The rows of a group lie close to one hidden flat surface of 9 dimensions, which may be shifted away from zero. Surfaces can cross.
(in the rows, 128 means zero)
Known rows, each followed by its group:
[134 134  67 133 120 140 118 107 125 128 128 118 117 169 151 158 130 115
  94 119 127 125 102] -> Miv
[ 92 137 130  86 118 139 132 123  97 157  91 114 126 123 133 153 132  84
 108 120 140 125 131] -> Miv
[134 118 118 114 110  87 116 139 157 128 128 142 133 102 136 155 126 111
 135 111 114 133 155] -> Danu
[130 119 103 111 137 124 126 148 120 124 135 161 141  91  97 185 127 170
 153  49 119 139  85] -> Kov
[147 123 118 121 104 132 141 147 135 115 102  92 118 121  62 142 108  93
 159  86 120 138 122] -> fuvo
[133 107  96 102  75  74 122  87 105 168  98 165 145 177 166 148  64 163
 118 159  92 128 139] -> zoli
[124 140  55 112 148 109 119  59  96 180 146 118  62 142 154 112  85 122
 141 161 132 127 195] -> Miv
[100 119 112 172  99 144 149 131 140  97 131 139 147 125 108 121 162 110
 115 105 118 125 141] -> zoli
[101 130 138  96 138 111 127 142 132 169 126 141  83  52 112 114 120 115
 166 127 133 132 191] -> gike
[ 89 139  89 181 101 159 140 131 129 118 145 117 131 125 105  96 139 112
 119 117 116 122 129] -> zoli
[113 178 122  97 127 128  88 140 112 140 148 128 111 109 161 143 100 119
 107 100 136 136 109] -> Danu
[128 140 153 113 149 153 125 138 106 136 118 118 115 129 114 120 118 133
 133 111 146 135 115] -> Danu
[136 106 111 115 122 107 131 145 124 144 141 168 148 122  85 137  90 140
 174  90 108 140 159] -> zoli
[145 146 143 126 169 165 122 140 113 113 123 125 112 139 118 135 131 124
 131  86 154 136  79] -> Danu
[120 103 166 128 129 129 147 145 134 126 119 147 148  92 104 127 154 143
 148 117 124 128 120] -> Vimu
[114 105 147 169 115 129 129 112 151  91 110 158  88  91 138 136 182 182
  90  84 126 125 159] -> Kov
[ 88 155  82 162 102 186 124 146 101 123 117 142 100 175 118 121 109  87
  93  54 135 138 107] -> Miv
[164 102 106  87 158  95 111 113 130 142 126 161 116 140 147 180 121 157
 128 106 132 135 156] -> zoli
[128 123  96 134 138 155 145 157 131 153 122 134 113 150  86 110 106  93
 168 113 124 137 132] -> Miv
[137 124 160 136  61  81 123 155 155  81 132 141 199 164 121 123  99  64
 127 117 102 141 154] -> Vimu
[149 103 148 128 127 130 142 147 133 125 117 145 143 164 105 126 115 128
 136 129 122 132 143] -> Miv
[108 130 127 141 123 148 142 133 116 130 116 132 133 128 119 115 142 117
 131 120 133 123 106] -> Kov
[124 132 120 114 116 141 134 152 127 149 109 120 130 108  95 144 122 130
 143 114 118 129 106] -> Danu
[ 37 117 135 156  96 167 158 117  90 137 102 181 149  93 135 114 181 147
  88  91 130 119 113] -> Kov
[126 135  89 132 179 165 121 132 136 115 153 120 101 120 134 160 183 127
  94  95 155 119 133] -> zoli
[155 135 100 127 129 106 109 124 152 130 138 108  95 141 143 137 110 127
 124 140 118 130 158] -> gike
[131 127 166  98 151 158 136 197 133 135 102 151 121 121  87 144 132 107
 150  69 141 140 108] -> Danu
[156 128 107 113 136  94 112  68 128 124 126 101  98 129 163 149 118 146
 125 157 134 125 135] -> fuvo
[155 160 113 134 179 151  93 182 141 124 181 170 107 135 121 128  99 164
 134  60 136 146 117] -> fuvo
[114  93 130 143 105 151 167 153 134 117  98 123 173 108  77 164 186 143
 126 105 120 115  82] -> Miv
[143 127  92 130 183 144 128  88 125 142 146 109  78 109 140 129 147 159
 148 152 150 120 117] -> Vimu
[110  76 148 163 140 144 156  78  97 110 124 183 142 162 124 106 153 152
 113 107 142 129 185] -> Vimu
[133 109 131 131 119 125 131 131 140 144  93 144  71 137 117 122 120 142
 123 108 121 134 170] -> fuvo
[ 89 124 145  72  97 116 145 109  86 177  84 115 177 156 166 152 119  99
  92 199 128 114 130] -> Miv
[151 106 121 126  98 121 124 158 146 118  91 167 123 173 119 147 103 113
 132  83 111 136 100] -> zoli
[144 104 112 161  85 122 140  93 115 113 104 126 107 159  85 121  90 165
 134  94 103 133 144] -> Miv
[123 111 161 112  92 111 133  95  94 132  88 126 128 154 126 131  94 142
 107 131 116 130 154] -> Miv
[138 115 124 132 149 139 127 131 144 115 117 140  93 115 127 141 155 130
 125  97 141 132 133] -> zoli
[111 121 117 141 151 140 128  84  97 130 139 160 114 162 145  87 106  92
 135 133 148 136 175] -> fuvo
[142 124 120  88 157  99 118 130 150 167 129 122  87  82 146 145 135 133
 153 165 131 125 158] -> gike
[128 117 128 135 118 125 145 116 112 153 121 112 122 132 103  99 104 160
 147 161 110 123 135] -> Kov
[117 113 129 123 124 138 140 102 101 116 119 137 167 139 131 154 139 148
 105 113 125 123  98] -> gike
[133 118 129 146 166 157 142 110 114 129 120 126 101 137 118 105 132 126
 152 126 148 129 112] -> Vimu
[120 113 116 124 105 107 138 135 154 153 131 114 133 102 123 152 159 180
 102 169 101 113 161] -> Vimu
[191 129 144  94 182 118 115 127 138 119 137  94 133 131 137 155 131 132
 163 150 147 125  73] -> Vimu
[112 133 104 144 117 137 141 130 126 157 109 113 104 107 117 113 134 147
 139 149 118 120 119] -> Vimu
[126  82 159  97 169 110 143  73  91 180  92 180  97 151 166 117 123 165
 127 173 143 130 194] -> fuvo
[ 88 137 127 145 120 161 138 122  98 110 110 156 154 149 134 111 131  45
 126  88 150 137  97] -> Kov
[ 78 131 139 149 106 153 155 131 102 137 121 122 159  81  85  87 132 106
 167 133 123 127 100] -> gike
[155 140  91 139 150 134 114 157 162 127 164 107 113 161 124 131 133 125
 107 138 131 123 169] -> Vimu
[115 131 157 157  65 126 137 126 128 127  78 117 101 174 143  93 112 137
  75 154 109 121 142] -> Kov
[120 117 106 115 121 117 135 117 114 165 135 133 141 116 117 150 121 186
 115 139 112 119 147] -> fuvo
[155 121 156 114 111 109 119  83 111 110  99 108 105 143 142 160 111 188
  88 111 121 127 121] -> Miv
[123 120 142 127  85 136 146 185 150 123 109  96 148  89  55 158 150 158
 134  98 100 120 124] -> fuvo
[152 120 163 140 165 125 123 105 140  87 144 127 130 123 152 119 159 132
 138 143 147 128 116] -> Danu
[136 118 119 123 146 138 130 185 157 129 123 163 137 118 131 150 164  97
 151 105 130 129  76] -> Danu
[148 164 134 153 158 175 108 162 127  77 139 130 103 151 119 124 113 101
 132  42 156 144  70] -> Danu
[122 131 117 121 127 145 121 142 137 100 146 120 162 137 129 166 168 124
  84 110 133 121 132] -> zoli
[120 110 133 141 140 138 135 107 108 147 114 165 103 173 144  85 103 115
 134 142 137 130 157] -> fuvo
[126 146 152 149  92 110 128 129 151 100 136  72 111  92  96  95 117 120
 138 150 113 131 169] -> gike
[137 159  60 157 126 156 119 171 153 148 133 112 100 174 139 119 124 106
 115 142 119 117  82] -> Kov
[119 138 135 156 101 124 129 120 118 119 141 112 115 133  99  74  89 113
 140 128 114 138 176] -> Danu
[162 121 142 128 143 114 112 114 144  87 127 116 115 117 124 144 130 115
 145  96 142 135 121] -> gike
[141 141 102 134 111 123 113 135 130 126 135 133 112 162 129 133  90 122
 127 100 118 134 131] -> zoli
[145 111 149 119 150 126 135 179 170 132 140 134 135  84  96 154 178 173
 130 122 120 121 144] -> Vimu
[146 112 102 133 130 117 113 119 142 106 132 157 117 158 141 157 130 118
 106  86 128 135 163] -> zoli
[138 109 128  74 130 101 130 166 160 148 102 131 145  66 130 196 172 140
 141 129 117 124  75] -> Danu
[121 162  80 141 139 129 111 116 126 123 174 114 127 119 147 129 121 153
 116 127 126 125 111] -> fuvo
[157 113 161 118 120 103 123 131 158  80 128  92 138  88 111 163 164 135
 126 120 125 130 142] -> fuvo
[156 134  84 120 107 105 131 124 142 147 118  89 151 138 133 148 112 140
 151 181 105 115  57] -> gike
[135 120 147 105 118 123 135 141 127 133 110 124 143 106 113 155 136 141
 132 117 121 126 113] -> gike
[121 121 114  99 116 105 137  96 124 176 125  95 150 129 173 168 155 201
  66 222 111 103 143] -> gike
[150 163 121 109 150 161 119 145 110 156 104  89  68 121 106 125  90 150
 157 107 137 129  48] -> gike
[110 113 111 139 123 114 142  88 110 145 153 121 148 131 125 105 120 134
 133 175 122 123 186] -> Kov
[140 138 118 143 139 149 126 146 146 118 117 121 112 136 124 128 143 109
 133 117 135 130  81] -> Kov
[109 113 126 168 157 160 150 112 116 115 140 143 118 113 108  86 157 110
 155 119 147 125 129] -> Kov
[138  84 200 115 156 141 156 148 121 121 101 153 168 118  95 132 162 157
 142 128 140 127 111] -> Vimu

New rows. What belongs after each?
[118 132 111 108 153 112 125  61  86 139 166 124 162 124 155 130 114 134
 138 167 139 125 145] -> fuvo
[126 121  88 146 133 129 133  98 118 132 151 125 129 137 109 106 106 130
 156 138 118 131 152] -> Kov
[127 110 151 164 101 111 137 133 141  89 164 151 201 150 122 114 146 149
  97 136 112 127 168] -> fuvo
[133 115 148 117 154 108 129 145 162 129 139 120 110  61 111 111 148  92
 184 144 136 135 162] -> gike
[132 140 115 131 163 132 120 114 110 129 160 144 136 156 148 108 108 133
 138 130 138 131 126] -> fuvo
[103 124 143  63 125 139 149 127  97 181  71  96 105  71  90 148 129 116
 163 136 135 124 116] -> Miv
[155 103 201 115 129 119 130 142 121  92 105 137 140 118  71 120  98 107
 189  69 136 152 126] -> Kov
[167 138 108 137 126 114 108 116 141  75 162  98 157 149 116 140 106 106
 140 110 122 135 119] -> fuvo
[125 153  81 114 131 124 125  90 105 158 138  90 125 119 136 144 110 153
 137 162 122 115  89] -> fuvo
[107 101  80 111 142 114 128 112 133 151 130 183 147 121 186 180 174 119
 105 127 132 118 122] -> Danu
[101 131 141 127 170 167 127 149 103 143 141 168 104 122 106 103 119 106
 149  77 155 139 164] -> fuvo
[141 128 127  97 103 109 129 136 125 150 109 110 148 144 123 140  98 143
 132 152 109 123 116] -> Kov
[123 105 163 129 140 165 165 135 119 160  76  98  91 135  95 106 155 146
 120 162 142 114 145] -> Vimu
[133 115 134 119 133 137 134 137 128 132 118 133 134 143 119 143 130 122
 124 125 131 126 137] -> Miv
[139 144 103 131 138 100 102 109 145  99 167 123 132 108 145 125 112  87
 158 122 134 136 123] -> Vimu
[148  95 128 143 145 144 140 127 111 127 127 172 158 171 118 132 123 175
 139 113 119 126  95] -> Vimu
[137  99 141 136 150 125 134 128 142 111 145 159 123  99 112 141 165 166
 133 102 128 130 160] -> Vimu
[176 108 137 134 100 109 116 123 143  87  97 120 118 176 118 153  99 131
 118  83 114 141 129] -> Miv
[138 114  88 127 121 105 127  94 127 133 128 123 119 157 140 147 114 114
 122 140 119 125 165] -> Miv
[116  89 190 112 151 128 159  98  99 157  93 147 138 130 145 101 151 130
 137 192 151 123 145] -> fuvo
[132 127  66 160 134 132 137  91 138 128 154 115 146 162 160 114 140 119
 127 192 120 108  98] -> gike
[165 118 172 123 141 117 135 141 158 112 118  98 123 135 121 118 139 114
 138 168 135 127 149] -> Kov
[126 100 115 132 134 131 139 101 103 145 106 167  93 176 118 105  89 100
 141 109 132 141 194] -> fuvo
[176 134  91  83 152 102 104 119 146 123 164  91 140 123 127 202 118 163
 129 127 123 126 127] -> zoli
[123 111 145 182  88 116 138 116 150  95 126 135 136 159 144  97 146 124
  90 151 111 119 163] -> fuvo
[157 115 155 123 144 117 120 144 140 122 135 134 138 129 128 137 134 163
 124 129 129 132 130] -> fuvo
[138 116 143 114 137 120 133 133 128 123 138 126 157 112 111 145 137 159
 130 127 122 128 142] -> fuvo
[121 120 116 120 129 111 123 102 120 125 150 136 129 115 128 144 132 157
 115 123 124 127 173] -> fuvo
[144 126 115 140 149 147 134 106 115 132 125 113 108 164 131 111 117 126
 131 149 139 122 128] -> Vimu
[114 145 153 136 114 134 118 147 131 111 135 128 123 133 126 106 116 105
 108 109 127 136 139] -> zoli
[139 125 148 146 110 133 130 168 163 101 119 126 118 109  96 133 151 139
 121  90 118 130 146] -> fuvo
[117 119 100 117 130 117 138  87 104 173 135 133 145 159 165 126 116 165
 106 205 119 109 148] -> Miv
[166  98 136 132  77 102 136 185 162 112 137 137 199 154  63 167 112 213
 109 102  70 121 141] -> fuvo
[149 127 130 108 178 128 109 121 111 124 160 154 124 134 123 139 105 129
 148  87 148 146 154] -> fuvo
[134 106 159 137 168 161 153 118 107 135 114 137 120 152 118 101 142 130
 143 149 153 126 124] -> Danu
[156 126  68 141 146 118 108 151 182 110 173 132 114 140 145 155 156 117
 111 116 126 125 165] -> Kov
[184 124 109 144 115 105 112 148 147 108 152 131 149 185 117 146  86 174
 129 111 101 131 121] -> fuvo
[167 112 131 132 140 134 132 165 154 119 123 126 121 151 105 139 136 150
 126 115 120 132 137] -> Vimu
[108 131 133 129 105 120 137 126 119 130 122 114 141  99 104 118 124 120
 146 129 115 129 121] -> gike
[129 138 126 131  96 111 126 145 145 115 131 116 144 132 117 118 106  89
 143 130 116 133 125] -> Vimu
[ 78 155  95 159 128 181 126 136  92 147 138 149  78 140 110  72  95 111
 129  80 140 138 152] -> gike
[115  97 114 137 163 154 147  98  98 151 122 177 116 185 139 109 137 114
 116 139 152 125 165] -> Danu
[128  80 154 135  72  81 144 121 141 112  94 170 167 125 111 138 121 131
 135 113  98 134 161] -> zoli
[146  93 109 129 140  86 125 143 185 116 158 166 147 135 156 143 162  82
 124 148 128 128 206] -> gike
[ 89 168 149 176 125 178 135 131  88 123 147 114 114 147 100  40  88 115
 133 120 138 132 127] -> Danu
[145 117  78 126  90 128 140 117 134 124  90  94 151 157 119 179 137 137
 117 135 106 117  55] -> Miv
[152  98 141 105 102  96 135  88 142 100  89  84 113 120  99 153 136  92
 142 118 126 135 168] -> fuvo
[118 133 122 127 150 129 117 108 123 125 143 140  97 108 136 125 130 121
 129 102 146 135 165] -> fuvo
[133 132 109 144 117 104 118 115 135 120 171 139 155 141 144 138 126 193
  93 151 103 121 141] -> fuvo
[107 152 179 132  98 143 135 164 133 131 123  79 118  83  76  90 127 140
 121 137 122 125 165] -> gike
[155 129  70 152 143 112 110  95 150 113 148 129 100 158 156 128 112 108
 129 135 129 131 140] -> gike
[109 120  89 154 162 154 144  92 106 130 140 151 139 143 145 114 151 118
 140 140 143 120  93] -> gike
[137 149  95 124 149 154 131 156 126 163 139 106 132 137 117 115 116 134
 154 160 128 124  56] -> Vimu
[180 114 116  84 158 111 115 133 134 154  97 132  51 133 110 167  92 162
 156  90 131 141 139] -> fuvo
[149 141 119 142 143 111 108 117 143 104 163 120 132 137 151 130 124 154
 113 136 125 129 123] -> fuvo
[ 87 154 129 121 141 148 135 119 110 139 165  90 153  74 137 133 174 148
  95 165 139 108 142] -> zoli
[123 126  54 104  97 141 145 104  88 186  93  98  98 153  90 154  79 158
 131 123 101 124 114] -> Danu
[140 113 118 106 115 127 140 132 110 125 128 111 163 136  62 153  94 119
 169  91 119 140 139] -> fuvo
[174 110  94 118 129  90 109  79 116 109 145 137 132 187 130 151  72 130
 139 117 117 140 169] -> fuvo
[119 145 111  89 103 128 131 160 125 176 108 110 159 140 133 155 115 140
 113 167 111 115  87] -> Kov
[110 129 143 102 138 163 142 132  89 150 106 121 126 118  99 145 127 148
 124 103 137 125 111] -> Danu
[103 132  20 182  87 129 127  90 120 131 148 147 112 180 136 113  95 120
 107 113 105 128 150] -> zoli
[147 101 167 127 134 120 146 123 118 141 108 136 161 163 132 114 124 152
 131 185 122 120 114] -> fuvo
[135 142 123 101 100 129 126 162 138 151  95 109 138 142 146 159 126 137
 103 149 116 120  84] -> Kov
[193 123 134 118 160 108 115 140 172 108 129  92 106 136 140 150 148 138
 133 148 138 128 110] -> gike
[125 129 105 137  95 126 136 146 137 115 129 122 166 145 105 147 126 128
 122 117 104 124 104] -> zoli
[137  93 106 135 112 104 135 114 135 144 116 147 135 106 122 159 141 216
 124 136  95 117 115] -> Vimu
[106 150  86 116 125 154 123 167 120 140 126 138 158 155 142 152 128  62
 125 107 135 129  65] -> Kov
[190 122 163 106 188 119 114 113 131 128 105 124  78 162 147 123 104 112
 163 143 158 136 102] -> fuvo
[110 139 109 142 133 135 133 150 126 136 167 147 177 126 128 112 125 121
 143 139 124 128 111] -> Vimu
[123 113  99 128 120 128 133 134 139 127 129 144 172 175 147 149 144  85
 103 142 129 124 145] -> Miv
[170 121 166 114 127 115 121 140 149 103 103 110 121 138 115 144 109 110
 153 108 129 140 109] -> Kov
[126  83 160 120 102 117 154 122 139 151  55 133  84 126 110 128 142 141
 122 138 119 124 180] -> fuvo
[113  85 139 123 123 110 142 109 121 149  89 186 104 115 138 125 138 150
 142 120 124 132 160] -> zoli
[120 140 131 117 166 138 111 136 118 127 174 146 138  92 130 139 141 156
 123 102 141 131 145] -> fuvo
[ 93 124 130 136 116 140 136 124 119 131 130 147 136 132 143 126 153 123
  93 126 128 119 148] -> zoli
[102 138  71 180 172 195 152 185 143 150 172 139 116 119  82  78 154 116
 165 123 138 121 112] -> Kov
[109 118 143 135 130 127 140 120 131 123 138 125 134 110 121 113 154 110
 126 142 136 125 176] -> Vimu
[ 97 119 142 146 115 138 149 134 130 136 114 135 122  93 111 102 153 130
 135 133 124 123 134] -> zoli
[125 136 179 102 138 126 124 137 111 145 128 123 119 116 127 101 110 130
 136 142 135 136 157] -> Danu
[120 125 135 156 134 143 140 111 124 121 117 117 119 141 129  93 141 100
 130 160 139 125 128] -> Kov
[140  94  93 158 108 136 151  84 117 103 110 108 117 150  74 132 124 143
 137 106 114 124 148] -> Danu
[157 142 128 136 130 153 115 183 169 110 103 115 101 149 138 143 145 106
 110 107 134 125  76] -> Kov
[171 111 145 159 155 122 128 122 170  84 132 118  87 124 115 112 152 124
 141 123 138 133 150] -> Kov
[144 142 116 134 119 136 116 139 136 142  90 120  79 154 141 110  97 128
 126 125 125 135  84] -> zoli
[133 121 125 122 121 131 128 112 108 140 102 120 106 148 117 132 103 142
 121 119 126 128 133] -> Miv
[134 129 150 146 164 169 144 176 144 126 120 144 139 120 113 107 160 117
 162 126 142 125  47] -> Danu
[165 111 141 111 151  98 109 130 142 140 137 162 106 129 156 150 135 208
 107 137 123 125 150] -> fuvo
[ 72 129  83 143  92 122 135  79  87 142 143 147 162 158 153 109 106 101
 102 150 116 123 172] -> Kov
[126 122 104 139 123 132 124 113 115 112 124 148 124 125 114 140 115 134
 146  74 122 137 109] -> Kov
[152  73  74 156 121 108 162 117 149 146 144 140 160 165  92 117 126 149
 171 186  93 117 162] -> Miv
[113 120 164 113  96 109 138 130 139 140 106 117 154 136 159 133 154 122
  80 190 119 111 171] -> Kov
[119 116 165 138 136 122 131 121 132 105 144 143 151 107 136 124 159 136
 112 130 134 130 165] -> fuvo
[107 137 101 158  91 108 122  96 146 108 158 113 130 101 147 138 153 156
  83 137 109 120 164] -> fuvo
[117 120 135 109  90 113 142 140 124 150 110 109 174 120 123 152 140 157
 107 166 105 111 124] -> gike
[ 83 122 136 162 127 171 145 126 101  99 132 171 151 135 113  87 136  54
 141  74 151 141 133] -> Kov
[167 127  76 137 134 124 122 160 165 141 134 122 100 138 114 152 128 187
 127 124 108 120 114] -> Vimu
[ 99 149  93 124  82 135 121 125 113 131 128 110 125 101  92 155 106 132
 120  74 110 138 132] -> Danu
[154 114 109 129 114 102 114 148 161 114 137 146 137 158 133 152 127 114
 110 117 118 135 170] -> gike
[165 101 155  78 141  82 126 116 141 143 113 117 122  70 120 171 138 180
 170 144 117 122 121] -> zoli
[118  81 148 164 127 139 147 137 139 106 116 190 113  99  85 122 162 165
 139  60 122 135 164] -> Vimu
[136 121 160  95 152 139 131 144 119 148 105 120 119 116 118 147 137 143
 134 132 139 125 117] -> Miv
[ 73 134 156 164  49 142 138  83  70 113  60 152 121 180 135  85  72 105
  99  81 115 140 111] -> Kov
[123 150 111  75 126 125 118  89  90 165  83  79  58 109 133 160  89 120
 136 116 139 132 120] -> Miv
[127 101 156 137 104 129 148 129 113 122  98 136 139 143  92 123 118 151
 126 117 115 132 140] -> Miv
[102 130 106  95 106 132 133 112 104 144  89 105 107 122 120 159 118  78
 126 107 132 131 132] -> Miv
[141  62  90 142  86  90 168  95 134 143 102 123 130 128  46 112  92 123
 207 139  93 130 193] -> Miv
[ 89 126 143 135 100 154 140  87  74 137  96 129  72 110  87 100 100 158
 127  75 133 137 166] -> Miv
[128 125 134 136 151 153 124 142 139  94 134 148 135 128 113 130 146  63
 149  73 154 136 106] -> Kov
[113 115 134 132 146 144 149 124 111 140 142 144 172 149 131 115 142 132
 121 161 132 120 139] -> Vimu
[147 112 122 121 139 137 128 131 135 118 117 134 121 127 114 152 139 123
 133  94 134 128 119] -> Danu
[121 121 183 106 119 133 149 193 143 143 102 117 164  81  88 132 159 143
 154 143 121 120  91] -> Vimu
[152 114 155 122 160 127 131  92 112 122 119 115 110 148 130 116 120 143
 131 156 143 128 150] -> Danu
[127  89 189 101 166 134 161  95  95 146 100 137 162  93 123 138 166 180
 154 169 143 114  82] -> Vimu
[123 122  84 171 115 137 131  98 124 103 138 132 124 149 124 112 124 121
 129 113 123 128 127] -> Danu
[169 102  95 164 127  96 108  81 149  80 152 147 115 173 141 142 124 152
 104 100 119 135 189] -> Miv
[135  95 111 161  91 116 139 135 156  93 114 157 141 149 113 145 141 110
 123  85 109 136 147] -> zoli
[142 102 121 130 127 103 129  79 114 141 124 151 119 167 161 117 114 158
 110 165 125 127 171] -> fuvo
[148 150 109 107 163 142 108 124 114 146 121 119  96 158 154 146 109 126
 124 124 146 128  65] -> Danu
[108 121 122 145 154 146 140 133 124 125 157 152 147 119 118 106 146 125
 138 120 136 130 137] -> Vimu
